The same things were measured in two ways. Each way mixes the same 8 hidden numbers, adds some noise and spreads widely along 5 directions of its own, which tell nothing about the thing.
Some things both ways: the first way, then the second way.
[  8   3 -43 -16 -13  -7  -6   5 -50 -13   7 -12   0  10  -6  -7  13 -15
   5  28  15]
[ 10   1  -3   5 -20  -4 -15  -9 -32 -13   7  10   1   4  -3   1  21 -38
 -20]

[-12  21 -26   4  -1  11  30  -3 -32   2  -4 -31  -9  -1  -7 -14  -6 -19
 -30 -13  27]
[-13  13 -12 -16  21  -5  24 -12  17  26  14   1 -19   2  10  -3 -27  25
  -1]

[ 21  20  24   3 -10  15  24  19 -25   7  -2  -9  32   8 -29  -3   7  21
 -27 -29  19]
[ -8 -20  16  19 -13  32  -8 -11  -9  16  28   8   3 -15 -26 -47 -33  -9
   3]

[ 34  -6  31  36 -24  -2  -3   0  17   4  13  19  41  21 -21  14 -31  -7
 -16  20 -19]
[ 25  11  12  -4  28 -13   6 -26 -25  15 -17  -5   7   0  23   7  18 -17
 -18]

[  6  -2  -1  -5  -8 -13 -10  21  -4   7   2  12  -9  18 -12  -4  16   1
  26  30 -12]
[  9  -5  25   3  20   1 -19   6 -20   9 -27 -15   3   6   8  -3  13 -36
 -14]

[  6  28  20  30   3   2  -7  -5   8  10  14  -9  -5  11   1   5  13   7
  -9 -17   6]
[  0  -1  11  14  23   0 -35 -42 -35  10 -16 -15 -33  -1  14 -28 -10   8
  -1]

[-10 -10  19 -26   5 -10 -16  21   0   5   4  14  -3   3  19  -7  33  -4
  15  15   1]
[ -6 -19  18  11  -2   8 -20   8 -32   1  10  -2 -16 -22 -25 -14   6 -36
 -14]

[-14   5  62  14 -15  18  24   0  43  19 -10  -8  32  14  -1 -13 -25  -2
  -4  -8  -6]
[-25  -6  13  -7  -2  -3   6   0  16   7  16 -10 -44   0 -15 -10 -12  12
  -8]

[-12 -27  10  27  19 -10  17  13   5  -7  -7 -22  16 -23 -25   9  -3  -5
  -9 -25  17]
[  1 -35  46  -3  12  29   6  31  14  12 -10  -2  10  -9 -41 -16  10 -13
 -19]

[  4 -15  51  -2  22 -53 -36  29   1   0   0 -10 -17 -17  23   8  12  25
  56  26  -5]
[ 33   0  -4  26 -58 -11 -53 -57 -52 -29  37  18 -54  -6   0   0  33 -31
 -51]

[ 33  -1 -11  31 -11  -8  -4 -17  -3 -12   5 -22   7 -18 -26  19 -35  18
 -28 -36  -1]
[ 37  31 -10 -13  40 -24  23 -12 -24  34 -16  26  60 -10  43   7  15 -19
 -35]

[  0 -49 -26  16  10 -22   6 -17   2  -4  -4  10 -18 -58 -12  16 -49  -4
  23   7   3]
[  2 -11  15 -17  -8  30  29  12  16   5   2   1  24  22 -15  -5  -8 -11
   1]

[ -7   5 -19 -16   3  -1 -35  -2   1  -4  14   9 -26  13  11  -1  30  -8
   4   6  -9]
[  5  15 -27  -2  22  -7  -1  -4 -25  16  -2  11   2  -6   7  -3 -16 -12
   7]

[  8  -1  30  17  19 -18  -2  24   9   6  -3   2  -6 -10  -6  12  15  22
  -2 -15  -2]
[ 22   3  12  16  28 -11 -12 -33 -10  30  -8  -8  -9 -18  16  -6   1  -1
 -21]

[ -6   7 -16 -28  -3 -37 -14  33 -52  -9  -3 -58 -31  -4  -8 -17  22   7
  14  -3  23]
[ -7  11  18  -9  56  -7 -12  26 -28  47 -30  -1  44 -19  48 -21 -10 -11
 -20]

[-17  13 -49 -17  -5  38  35  -4 -16   4 -14   9  -7  13 -20 -17   3 -10
  -8  -1   7]
[-19   7  -3  -5   7   8 -37  25 -14  17 -15   5  18 -13  19  -8  11 -11
 -31]

[ -8 -24  12  13  -8 -17  42   5  -4   0 -18 -28  24 -20   1 -11 -23  -2
  36  21  15]
[-29  10   7  12  -4  12 -44   2   3  21  -1  -1  -5 -13  13 -43 -24  -5
 -25]

[-20   6  -1 -44 -11   9 -35   0  22   3  -5 -15 -36   5  -6 -15   0  12
  -7 -38 -18]
[-35  20 -31   1  31 -23 -24  15 -40  29 -17 -14  22 -23  53  -6   4   8
   1]

[ 32  14  67 -19 -17 -14  -1  15  15  -3 -19 -11  26   3  20   1 -27  47
 -16 -25 -22]
[ 12  -6 -14  29   8 -18 -30  -4 -58  32  27  19  16 -49  29 -24  -7  -9
 -17]

[-15 -20  13 -21   3 -19 -34  45 -29  22  27  -4 -32  -9 -47 -12  52 -16
   3 -13  33]
[-17  23  19 -30  25  13  51 -10  19  29   5  -3  15   1  -2   2 -11 -32
 -20]

[  6 -39  31  42   0 -38   1  13  10 -23  -2 -45  43  -9 -19  15 -35 -16
  -6   4  -1]
[-11 -26   8  24   2  15 -27   0 -17   5  -8 -17 -12  -8 -15 -27  -5   9
  14]

[-22 -25  41  19  23  12 -14  28  40   6   1  -2  19   5 -52   7  30   6
   3 -38  -1]
[ -1  13 -11   0 -20  17 -33   9  -7   4  12  34   8 -27 -21  -7  31 -23
 -67]

Other things, the second way, with their names:
<1085>: [ 43 -43  14   2 -19   9 -22  21 -65 -16  25  38   6 -19 -25  -2  43 -18
 -35]
<723>: [-11  11 -15   0  31  -9   7  15  -3  31 -15 -12  28  -5  33  -2 -14  -1
  11]
<124>: [ 20  13  23 -15  26 -27  34 -23  26   5 -26 -10  -2  14  -2  18  36   3
 -31]
<1200>: [ -4  12 -22 -12 -17  -8  28  -6   3  -8  16   5   3  18  -5  10   3 -25
   6]
<147>: [-29  19   8 -13   0  -5  14 -21  13   6  -2 -15 -14  18   5 -15 -13  -5
  -1]
<435>: [ 13  -8  14 -20  21  -7  23   8 -14  -6 -10  -4 -16  21 -13  17   2 -20
   9]
<281>: [ 31  12  -2  11  14 -32  17 -44 -14  -2 -15  -6   6  15   4  -4  12 -10
   8]
<773>: [  8 -20   3  -3  10  22   0  26 -11   9   2  14  16  -3 -24 -11  -9 -19
   5]
<316>: [ -9 -51  24 -21  12  15   8  51 -28  -9  15  15 -28  -7 -59 -10  -2  11
   4]
<594>: [-27  -6  11   9   6  14 -31  20  12   3 -24 -14  -4  13 -10 -34 -27  -1
  14]
<856>: [ 22  -7 -14  34  15  -5 -19 -11  15  25  -7   4   3 -25 -16 -20  -5  10
  -1]
<1186>: [ -6  14   7 -21  53   7  -8   7  -7  24 -39 -15 -11  16  22   9 -11  -4
  -2]
<987>: [  0 -18  10  -4   4  20 -45  70 -38  24  20  65  49 -39  -2 -42 -10 -13
 -53]
<730>: [ 10  -9  25 -23 -18  -5  34  -6   5 -16  21  12 -21   8 -30  15  36 -15
 -41]
<14>: [-20  -9  36  -1  28 -20  -3  -7 -31   5 -14 -27 -33  -1   1 -17  -1 -10
   4]
<1039>: [-30  17  19 -11  -8   5 -31  -2 -16  -9 -18   3   3  20   9 -37   2 -13
 -25]
<1042>: [ -6   0  15  10  20 -22  -3 -24  -5  11 -15 -31 -34  -8   9   7  23   6
 -11]
<400>: [ -6   4 -23  -6 -20   1  14 -21   3  -6  28  14 -20  25  -9 -22 -35  16
  20]
<671>: [  4 -18   1  15 -49  11 -19  -1 -19 -25  30  11 -25  -1 -38  -8  15 -34
 -12]
<1045>: [-27 -16   4 -11  21   5  13  35  -8  33  25   8  -8 -26  -1 -17 -23  11
  -7]
<122>: [ -3   9   1 -21 -11  -9  26 -15  14  -1  23   6 -31  17   1   7   2   8
 -19]
<324>: [ -4 -20  57  19  22 -21  22 -31  15  15 -20 -63 -41   0   0  -5  16   5
  10]
<1151>: [-16   0  24  10  -3  -5 -24  -4 -16  -3 -19 -17  -1   0  -2 -15  23 -27
 -19]
<293>: [ -9 -22  16   4 -48  23  -2  -6  -8 -27  27   1 -30  12 -47 -12   6 -39
  -6]
<422>: [  4   3   2  -9  12  -8   3   6   3   0 -12   3  -9   9  -9   1   9 -10
 -13]
<444>: [ -3  -6  22  -8  15   9   1 -12 -26  -1 -12  -7  -5  13  -6 -16   1 -14
   2]
<66>: [-18  -3   2 -19 -12  38  10   7  -9 -16   7  10  -7  10 -52  -5   1 -44
  -5]
<483>: [  0  -6  10   0 -16   8 -13  -4 -15  -4  10   8 -13  -1 -19 -14  10 -10
 -23]
<913>: [ 19 -15  29   3   3   6 -27  -7 -51   9  17  13 -24 -30  -8  -3  19 -45
 -50]
<830>: [-14 -15  11 -18  -8  17  55   7  14   8  28  -5   4  10 -22  -4 -17 -10
  16]
<492>: [-13  -9  -5   2 -21  13 -20  -5 -12 -15   4   8  -9   9 -24 -26   6   9
  -6]
<1041>: [ 47  -1  11  -7  64   1  13  16 -23  47 -29  18  61  -7  34  -1 -12 -15
  -5]
<463>: [ 38  -4 -23  24  17 -11   7 -19  -8  29  13  15  19 -16   4 -11 -16   4
  11]
<1131>: [-20   3   1 -18 -26   9  30  -5  20   8  54  11 -40  -6 -23  -1 -21 -11
 -26]
<270>: [ 25  -7  21 -20 -18   1  25 -17 -10 -28   5   1 -25  36 -24  22  27 -29
  -9]
<813>: [  1   0 -17 -17   6  19  32  25   7  13  19  30  22   5 -21 -14 -36  -9
  15]
<1073>: [-21  -7 -12  10 -22  -9 -28   2 -23 -24  -6  -7  -9   8  -5 -19  19   4
   5]
<1007>: [  6 -19   1  14 -24 -15 -17   4   7 -26   8  -8 -50   9 -32   3  12  -7
   1]
<131>: [  1 -28 -12 -31 -12  39  40  57   5 -10  23  36  17  14 -65  13  -5 -22
  12]
<251>: [-29  16   7 -11  27  -9  -1  -6  15  32   1  -4 -24 -14  18 -14 -13  19
 -33]
<369>: [-37   9 -42  -6  56   0  -2  56  -4  59  -1  14  38 -59   9 -13 -24  15
  -7]
<149>: [ 18  11 -20  -6  11  -1  11  -9 -21  21  16  19   0 -10   7  13  -8 -21
 -13]
<423>: [ 36 -12  22  22  -9 -10  -4 -47   4 -10   2  -7 -47   9 -29  -6   9   1
 -10]
<952>: [ 34 -21  46  26   3   0 -51 -35 -49 -17 -48 -30 -10  14   4  -7  55 -27
 -22]
<143>: [  3 -25  12 -16  -6  24   5  17 -10 -10   0   0 -16  22 -27  -5 -10  -9
  17]
<357>: [ 29   8  18  -6  19 -11  30 -29  23  24   4   2 -15   0   1   6  -4  -7
 -26]
<508>: [ -1 -15  12   7  -3   1 -29  16  -7 -10 -17   0 -15   3 -25  -9  21 -10
 -14]
<479>: [-19 -11  12  14   4 -23 -27  12 -39 -16 -19 -19 -20  -6 -14 -10  33 -23
   0]
<116>: [ -4  26 -25  -1  20 -14   6  -8   7  24  -9  -6   7   2  30   5 -11  -3
  -1]
<100>: [ 11   0  -5   5   4  -7 -10 -15 -14   5  -1   2 -10  -2  -3  -5   3  -9
 -10]
<1133>: [ 10 -26  49  -9  -3  25   3   2  22  -7 -10 -11 -37  26 -36  -8   2  -8
 -12]
<1067>: [ -8 -34   7  23 -48  25 -16  18 -10 -16  38  12  -4 -21 -56 -26   5 -32
  -7]
<961>: [  8   5  25   2  61 -16   0  21  -9  32 -48  -9  36 -22   5  -2  26 -26
 -25]
<433>: [-14  -7 -23 -31 -31  37  36  13  -6  -7  51  44  11  15 -41 -23 -37  -4
   6]
<514>: [ 11 -27  31 -27  39  30  43  43  15  25   0  20  24   9 -34 -22 -36  -2
  11]
<326>: [-18  13  29 -15  -8  -3   8 -29  -1 -10  -7 -12 -14  32   4 -20   2 -14
 -12]
<302>: [ -2  10 -10   9  36  -2 -24 -11 -24  33  -4   7  -7 -23  17 -25 -24  12
  -9]
<944>: [-23 -11  26  -1  -4   3  -9 -14 -11   1   7 -14 -35   1  -3 -29  -7  12
  -5]
<1054>: [-21 -19   5  -3 -21  17  -5   9   3 -13  19  -9 -48   7 -33  -4  -4  -5
   3]
<702>: [  6  -3  -9 -23 -28   3  39   8   7 -15  28  13   3  31  -9   8  -6 -18
   7]
<140>: [ -4   1  33   2  19 -24   2 -25  17  18  -6 -25 -46  -2  11  -7   1  14
 -25]
<85>: [-14  -9  15  13 -10  -4  -6 -12  -8  -5  -3 -20  -6   3  -7 -18  13  -7
   6]
<1026>: [ 20 -13  10  -7  12  11  24   7   5  12   5   8  10  -1 -18   2   0 -13
  -9]
<166>: [  3  32   8 -12  38 -11  25 -27  11  35  -9  -1   7   1  20  -4 -20 -26
 -21]
<441>: [ -3  -5  29   2  25  -9   9  -9   3   7 -22 -27 -16  12  -2  -2   9  -5
   2]
<825>: [ 28   6   7  -2  59 -18  12 -10  18  35 -35  -7  -1   6  13  -2 -18  17
   4]
<563>: [ 10  -2   1   1  18  -7  -4  21   6  14  -8   9   5  -6 -12  -3  -1 -15
 -12]
<703>: [-31  10  19  18  53 -35   7 -32  10  33 -38 -68 -32 -10  26  -4   8  19
  18]
<558>: [ -2   2  34  17  -7 -17  -8 -70 -16  -2   7 -33 -64   3  -5 -15  10 -12
 -17]
<983>: [ 27  21  10 -21  16 -14  23 -11   3  12  -4  21  20  12  14   8   7 -28
 -33]
<44>: [ 25 -10  24   9  21  -7   5  -2 -11   8 -18  -4  16  -7  -8  -3  19 -30
 -12]
<69>: [  9 -25  15  12 -27  -5  19 -34 -22 -15  23 -21 -28  10 -15   3  21  -5
  11]
<931>: [ -8  20  14  -5 -13  -4 -20 -22  -9  -7  -5   0 -16  18   8 -20  -1 -31
 -31]
<717>: [-15   1 -12  12  24  -9 -30   0 -17  11 -17 -11 -34 -19  -9  -2  10  11
  -6]
<699>: [-19  -3  26 -16   3  -7  35 -11  10   0   9 -15 -31   6 -18  -4  -1  -6
  -6]
<45>: [ 13   9 -47 -14 -10  -2  -9  20 -25   7  25  42   9 -15  11  21  11  -1
 -28]
<365>: [  2 -24  36  -9  30  -6  37   8  39  13 -11 -23 -34   3 -29   9   5  22
   1]
<715>: [ 11  -8  14   1   5  -9   4 -17 -38  -8 -11 -28 -22  16   7  20  19 -36
  12]
<348>: [-22   0   1   3  24  -4 -28   9 -27  19 -14  -6   2 -17  16 -20   2   9
 -10]
<911>: [  5  -8   7  -8 -39  13   1 -18 -11 -17  35  18 -37   9 -31  -5   1 -24
 -21]
<984>: [ -6  15 -43  27  -4  10 -73  -3 -34  26  11  22  -4 -32  21 -25 -27 -11
 -21]
<1202>: [ -7  24  -7  -9  24  -6  22 -16   4  30   6   4  10  -9  15 -10 -22 -11
  -9]
<5>: [  7   8 -15 -13  27  -6   9   5 -11  22   9  22 -10  -9  -3   0 -19   1
 -10]
<137>: [-20  32 -14   0   6  -7 -21 -12 -13  23  10   6  -8 -21  21  -4  -5 -36
 -42]
<426>: [ -6 -11  13  -9 -29  -4   9 -18  -5 -43  -4 -14 -36  35 -39   5  31 -13
   4]
<620>: [ -3   3  10  16  -4 -11  -6 -27  -2   8  -1 -12  -5  -1   3 -25   3  -3
  -6]
<1017>: [ -7  -3   0 -13  23 -10  -6   8  -9   3  -4   5 -43  -3 -13   3   1  11
 -11]
<138>: [  5 -22  13 -33  56  16  27  80 -23  25 -22  10  45  -4  -1  19  -5 -29
  12]
<1122>: [-28 -23  34  -8 -47  23  14 -15   3 -53   8 -22 -43  44 -62 -18  13 -21
  19]
<654>: [-18 -24  14  -2   3  27  17  22  22  -6 -17 -17  -2  18 -52  -8  -2 -16
  28]
<36>: [  3  -4  10 -32  -2  48  -2  39 -18  -3   3  33  26   1 -32  10  19 -46
 -45]
<638>: [ 10  22 -75  -7  13  -4 -19  29 -49  25  32  59  17 -31  14   4 -38 -31
  -7]
<127>: [-45 -16   0   1 -51  23 -30  10  -3 -33  27  -5 -55   1 -50 -13  11 -15
 -12]
<644>: [ -8 -14  22 -11  -3  10   1   8 -22  -2   2  -6  -2   8  -1  -6  10 -24
  -7]
<99>: [ -2 -14   7   4  12   7   3  19  -7   9  -2   3   2 -14 -29  -1  11 -26
  -9]
<838>: [ 25 -28  57  -1  46   8  47  -9  11  17 -38 -40  23  17 -13  -1  12  -9
  25]
<362>: [ 21  -7   3  15  17 -18  22  -2   3  10 -23 -21  35  12  10  -1  12  -5
  24]
<990>: [-13  17 -13  -4 -15   4  -4 -17 -16   9  25  14  -6 -12   0  -9   0 -19
 -25]
<11>: [-24   3  -2  -6   5  -6  14  -4  22   6   4 -11 -26   7 -15 -15 -18  11
   9]
<623>: [  1  48 -19   0  38 -27 -22 -28 -25  43 -11  14  20 -28  59 -12   0  -2
 -48]
<1012>: [ 46   9  -1 -14  21   5  31 -26 -12  25  27  33  -9  10  -3   0 -45 -30
  -4]
<687>: [ -9  -7  -8  35   7  -7 -13 -23 -12  16  -1 -18  -5 -27 -21 -28   3   2
  13]
<1115>: [ 13 -19  23   7   9   1 -31   9 -36   3  -2  11 -16 -19 -16 -12  10 -25
 -27]
<866>: [  2  -6  33  41  38 -50 -28 -31 -12  16 -44 -53 -36 -20  17  -3  39   2
  -5]
<923>: [  0   3  11   3   0  -9   8 -25  -3   1   5 -11 -31  -6 -11   2  17 -19
 -23]
<976>: [ 13 -26  12  -6   0  17   8   5 -11  -3   7  11 -13  -8 -40   3  22   2
 -15]
<141>: [  8   7  12  10  -6  -8 -27 -27  -1  -3  -3  -8 -42   0 -11  -3  14 -16
 -29]
<642>: [-16   2  -3   6  26  -1   9 -10  23  12 -24 -30 -19   5 -11  -4  -6  11
  20]
<229>: [ 22  -7   4  23  44 -12 -12   8   9  33 -24  -9  -2 -14   2  -3 -10  -3
   3]
<821>: [  9  17   0   6  24 -11  -6 -36   9  22  -8 -13 -35  -5   8   7  -4  -3
 -20]
<713>: [  2  -9  -1 -17  -6  10  22  16   4  -4   5   7   6  19 -11   4  -1  -1
  -1]
<1152>: [  0   4 -14  11   1 -16   5 -10   1   7   5 -11  -4   5   6  -7 -14  -5
  18]

Some of these things the first way, each followed by its name:
[ -2 -31 -17  -1  15  -8   0  -5  -1  -7   0  33  -1 -22  15  12  -6 -11
  13  26  -3]
<1026>
[-10 -45  49  38  -5 -27 -51  26  31   4  35 -22  24  10 -56  11  15 -32
   5  -3   4]
<66>
[ -6 -27 -19  17  21  13   7 -37  28 -14   3  15   6 -47  30  21  -1   5
 -22 -44   5]
<687>
[ -8  33 -19  14   2  31  26 -37  21  12  -3   9 -20  -4  30  -1  -6   3
 -28 -27  -1]
<5>
[-16  14  17   0 -10  12  17  17   0  11  -4 -14   9  26 -18 -18   3 -17
 -14   2   6]
<1054>
[  6 -23  22  45   2 -14  16 -29  36  -2  -3  -7  17 -33  22  18 -51   2
   7  -2  -6]
<514>
[  0  23  30   5  -1   8   5  46   0  20   3  13  10  49 -32 -11  44  -5
  -9  11  -3]
<821>
[ -8 -33 -13  49   0  -4   3 -32  37 -12   4 -20   9 -26 -18  19 -53 -24
 -33 -27  -7]
<131>
[-15 -10  23  18  18 -19  -4  21  15   8   2  -7  -7  -1  -2   1  27   0
  28   8   2]
<141>
[  8   3  14   8 -14  10  14 -17   9  18  -1 -11 -12 -34 -19   0 -40  14
 -37 -56  12]
<830>
[ 11   1  18  56  -9  -3   4 -36  30  10  16 -25   1 -26  -5  15 -41   3
 -18 -37   7]
<444>
[-18  28  32 -17   7  22  19   4  20  29 -12  17 -19   3  25 -18  19  19
  18  -8   2]
<140>
[-20 -28  46  -8   2  -8  24  -1  22  27 -10  19  -3 -41  28 -10 -30  -6
  20  13  10]
<1131>
[ 22   6  14  12   3   3   1 -14  -6 -27  -7  -9  44   8  17  17 -32   7
 -26   0  -8]
<1085>
[ 17  -8  25  30   0 -10  24  14  -1   4  -3  10  28  -1  -6   9 -13  -2
  -4  18   3]
<357>
[ -4  34  18  11 -14  19   0 -11  24  33   6 -10 -30   3 -15 -12  13  35
  25 -36   2]
<931>
[ 18   6  23  15  -5 -33 -70  19  -1 -20  26 -51   1  24 -30  13  31  19
   9 -24  -8]
<281>
[ 51  16 -15  35 -24   9  28 -15   3  -5  -6  28  32  18  -9  18 -45  13
 -27  16 -28]
<1041>
[ -1  -7  -9   8  -4  11  16  -5 -18  -8   0   0  35   6   0   0  -6 -20
  -1  22  14]
<483>
[  4 -27  73  -7 -15 -16 -37  10  54  20   3  22   4  -2  -6   2 -32  13
  34  13 -33]
<644>
[-17 -14 -15  31  10   4  14 -24  29 -12  -6 -14  12  -7  10   8 -12 -10
  11  -1  -5]
<508>
[-18 -41   3  28   2 -38   7  -7  29 -11 -13 -39   1 -27   7   2 -31  -4
  56  20  -8]
<594>
[ 17 -30  24  28 -11  27  52 -34  51   4 -19  36  55 -32  17  14 -59  14
 -14 -17 -16]
<1067>
[-12 -20  27  17  -1  -4 -20  -2  48  -1   4  -1  13  12  -4   4  -7  -6
  24  10 -23]
<422>
[ -8   1   1  45  12 -26  28  21 -26   3  -1 -46   0  -6 -28  -1   3 -15
   5   5  30]
<1133>
[ 28   3 -26 -14   2 -13  -1  26 -48 -32  -7   1  29  25  -1   8  19   1
 -14  28  -4]
<463>
[-15   1   2 -25  -5  22  -6  -4   8  -1  -3  13  13  19  11 -10   7 -12
   5  12  -5]
<348>
[  1  15   0   2  -9  12  15   1 -14  17   4  -4  -7  -5 -15  -9   5   6
  -9 -18  19]
<293>
[-27   1 -74 -45   1  21 -17 -22 -40 -30   0 -22  -8  10  12 -13  20 -24
  16  14  15]
<1073>
[ 33  12   3  38 -10   8  -4   4   1  -2  12  17  33  34 -32  18   1   5
  -4  14 -15]
<952>
[ 36 -27  26  59 -10  -7   5 -13  35   2  10  20  35 -18 -30  31 -49   5
 -30 -17 -18]
<838>
[ -7 -33  34  50 -14 -11 -18 -36  38   4  23 -31  23 -25 -10  11 -44 -16
  19 -10   9]
<1122>
[ 15 -12  29  25 -12 -46 -27  32 -12  -7  10 -51  10   9 -40   5  -2   4
  21   7   4]
<983>
[ -8  17  37 -23 -18  25  29  -2  14  11 -18   0  24  12  20 -20 -25   0
 -25  -9  -2]
<1045>
[10  5 29 30 17  0 -1  2 20 -1  2 16 22  9 12 16 15 13 13  7 -9]
<423>
[ -1  16 -14 -23 -18  -3 -28  22   1  -1   2 -12 -26  37 -25 -13   5 -11
 -22   0 -22]
<138>
[-44  16 -44 -48   1  63  21  -7 -17  15  -1  35  -3  26   4 -30  44 -34
   4  16  21]
<127>
[  6  -9  12  -7 -13  12   0   1   6   1   3  30  35  19   4  -2   3  -8
  18  36 -11]
<623>
[  6  -8 -21  37 -12 -23  27  -2  -3  -5  -6 -45  -9 -19 -29   1 -38  -7
 -23 -20   7]
<116>
[  3 -49  27  16  -4 -42 -14   5  11  -4   8 -10  13 -30   5   9 -22 -14
  25  23   3]
<1202>
[ 11  19   6  41  -1   6  15  -4  27   0  -4   2  15  26  -2   9  -3   6
  -3   5 -21]
<825>
[  3  27 -46   0  -3  11  -7 -13 -35   9  15   3 -34   6  -8  -4  11 -12
  -8   4  17]
<270>
[-14   4  25   6   5   5   0   9  21  11  -1  -5  -6   4  -5  -3   7  -1
 -16 -22  -1]
<1042>
[  2  -2  34 -14  -1   4 -24  14  17   4   1   0   9   6 -15  -2  16  28
  20 -21  -8]
<620>
[  7  -3  -7   6 -18 -12  10   6   8  -2 -13 -28  -9  -4 -29  -4 -34   6
 -20 -23 -11]
<723>
[ -8   9   6  55 -17  13  46 -30  15  -8  -1 -32  53  22  19  -2 -41 -44
 -33  19   6]
<1017>
[ -1  26 -11 -16  -9  34  10   4 -20  18   6   8  -8  10 -25 -14  23   3
 -30 -32  19]
<990>
[ -7 -11 -15  -7   1   9   3  12 -11  -8   4   8  19  14  -9  -4  26 -22
 -18   7   6]
<99>
[  2 -11  21 -16 -13 -22 -35   5  16   4  -2 -18 -27 -12 -17  -2 -31  20
  29  -7 -17]
<702>
[ 10  44 -67 -11 -19   8  39  -2 -64 -11 -10 -49 -17   8 -11 -19   2   1
 -39 -21  26]
<1152>
[-25 -23 -71   4  17  22   6 -22  -2  -6   9  21 -20 -18  -9   4  23 -30
  -5  -5  13]
<654>
[ 16  -9 -24 -14  -7 -14 -25  10  -9 -21  -5 -14  -7   2 -24   7  -6  18
   2 -12 -17]
<362>
[ 11  36  25   8 -17  25  17  13 -13  21   4  -2  18  31 -28 -12   8   5
 -22 -11  13]
<911>
[ 22  23  80  17 -11   5  12  19  30  32   2  27  22  17   7   0   0  21
 -19  -8 -11]
<913>
[ -7  10  -5  -9  -2  22 -28 -18  -7   3  15 -14 -10  -5 -22   0  -2   2
 -14 -40  17]
<433>
[ 11  22  18  22 -10  19  35 -18 -12  24  13  18  19  -8  20  -3   4  -5
 -19   1  29]
<558>
